There are 5 ways to turn a row about zero (a turn may also mirror it). The second row of each pair is the first, turned, with some noise. The first 35 pairs use one turn. New pairs use 2 turns, one after the other, and a turn may come again.
In the rows, zero is written as 128.
Known pairs, each followed by its turns in order:
135,150,141,118,111,158
157,108,104,123,113,120
buzop

143,155,71,132,154,97
78,134,147,180,128,154
kisu

146,143,161,183,93,79
88,57,144,94,111,107
kisu

135,142,91,138,100,109
98,148,144,126,157,127
vaves

111,157,118,124,106,168
142,159,148,102,103,148
kisu

102,156,141,91,153,153
85,166,119,131,154,143
rufu

101,82,99,107,169,120
140,162,165,112,185,114
tase

131,95,159,197,79,154
68,61,111,119,93,148
buzop

135,175,132,121,142,91
114,97,101,101,151,93
vaves

138,129,89,123,144,138
128,146,140,163,126,151
kisu

84,133,105,136,142,131
155,134,136,174,150,128
tase

156,114,77,113,171,87
126,156,185,159,163,115
buzop

128,125,80,166,160,80
134,191,98,149,153,112
tase

179,80,101,147,108,85
173,50,120,122,113,119
rufu

141,89,174,84,157,121
158,129,132,167,140,191
buzop

136,97,113,108,134,112
129,91,117,110,147,141
rufu

110,112,127,97,127,124
132,150,110,154,134,140
buzop

106,125,187,158,133,98
91,133,128,151,124,192
tase

155,145,187,126,179,69
144,105,86,121,108,53
vaves

155,118,171,134,115,91
112,90,163,129,89,151
rufu

128,96,111,145,140,155
136,139,160,148,104,144
vaves

147,139,124,123,163,160
118,133,147,148,158,107
rufu

93,112,140,147,109,118
141,142,125,173,149,138
vaves

102,106,123,130,139,127
118,131,124,160,113,130
vaves

103,128,102,107,76,182
181,155,157,95,121,178
kisu

119,132,163,114,163,127
129,111,128,112,159,173
tase

113,145,205,200,82,76
135,141,180,102,14,146
rufu

98,110,166,111,150,141
117,111,165,118,163,162
tase

124,146,83,82,119,98
99,108,57,122,139,131
rufu

78,102,106,129,211,146
137,198,177,139,72,140
buzop

124,110,168,73,136,104
135,125,85,111,180,116
kisu

126,106,106,141,129,177
170,141,145,148,108,132
kisu

137,118,55,153,111,113
84,138,159,144,149,69
buzop

80,93,108,143,162,139
118,116,140,187,100,152
vaves

72,75,94,168,156,123
121,171,163,183,183,114
tase

New pairs. What belongs after each?
130,156,60,154,146,139
109,129,182,116,178,105
tase buzop

131,107,152,169,99,126
107,102,124,104,83,128
rufu tase

124,96,139,123,189,155
93,135,139,94,180,117
tase rufu

154,130,115,149,126,73
136,125,130,116,179,161
buzop tase

140,180,130,138,137,140
131,137,136,172,134,164
vaves buzop

161,120,140,88,77,145
78,133,181,145,121,117
buzop buzop

164,124,127,109,177,121
177,119,134,110,113,89
buzop vaves

191,93,148,109,117,106
159,125,160,166,80,113
buzop vaves

98,153,98,103,160,118
82,145,106,111,117,138
buzop kisu

134,154,150,147,74,131
165,130,110,108,154,153
kisu kisu

159,127,42,136,122,87
130,213,136,96,123,83
rufu tase

137,136,146,153,88,92
142,134,144,127,183,164
tase vaves

146,108,111,81,134,157
92,91,156,101,140,119
buzop buzop

84,112,164,124,109,119
88,82,146,142,124,142
tase tase

143,97,138,123,113,100
116,141,133,147,90,123
kisu vaves

150,126,93,77,111,112
117,153,81,151,159,135
buzop tase

171,119,128,151,89,114
148,182,147,126,133,110
rufu vaves

87,123,158,143,164,139
139,168,165,138,126,107
vaves vaves

127,89,110,151,175,133
107,101,137,151,107,171
buzop tase

123,120,127,134,171,156
96,129,153,118,98,129
vaves tase

121,171,136,173,153,186
56,117,136,99,106,105
rufu kisu

126,109,147,123,79,168
151,103,178,147,137,147
buzop kisu

168,151,119,95,109,80
114,157,190,151,131,98
rufu tase

85,116,140,123,149,131
177,132,139,137,126,118
vaves rufu

74,120,118,122,107,158
109,167,109,142,89,162
rufu kisu

64,124,147,164,178,122
41,135,109,134,117,158
rufu rufu

105,115,158,132,85,118
139,144,126,181,128,143
rufu rufu

117,95,136,127,146,151
124,130,139,129,162,164
tase tase

119,143,143,104,108,89
149,119,153,114,178,128
kisu tase

156,152,56,101,149,222
121,185,41,176,181,122
rufu tase

98,170,166,132,113,141
183,103,141,136,94,116
tase kisu

70,150,83,82,143,178
188,172,137,148,184,158
vaves rufu

174,131,124,133,76,82
117,136,112,100,198,164
tase vaves

105,90,125,206,143,157
138,131,201,144,73,120
vaves rufu

112,114,155,112,138,112
119,146,126,135,152,155
rufu rufu

143,228,105,115,145,119
132,219,82,129,125,142
kisu rufu

144,97,129,111,118,111
106,126,149,112,143,111
rufu tase

122,135,135,178,163,175
128,153,111,105,195,101
kisu vaves

128,119,162,126,124,169
170,105,143,124,120,159
buzop kisu

155,91,92,147,96,96
103,98,154,184,146,125
rufu buzop

74,82,123,109,172,174
97,133,110,112,191,180
tase tase

99,102,136,138,121,153
144,116,128,133,78,126
vaves kisu

143,92,138,157,69,184
146,44,159,102,115,114
rufu buzop

127,176,190,118,113,141
138,122,175,187,154,118
vaves buzop

179,151,111,103,114,132
117,121,117,142,81,88
kisu buzop

140,68,131,187,97,91
77,106,149,168,126,199
kisu buzop

154,144,181,150,157,97
161,88,148,144,154,93
tase tase

94,94,158,94,144,117
140,103,126,108,83,79
buzop buzop

118,106,104,58,120,135
147,182,84,154,151,135
vaves rufu

116,182,57,122,160,103
106,95,74,101,151,74
buzop vaves

96,156,100,96,115,123
156,84,113,128,152,148
kisu tase

136,97,164,137,123,197
136,64,103,173,105,123
kisu rufu

104,167,102,77,147,148
98,183,132,111,88,142
kisu kisu

113,123,145,93,95,133
122,112,117,97,88,143
kisu vaves

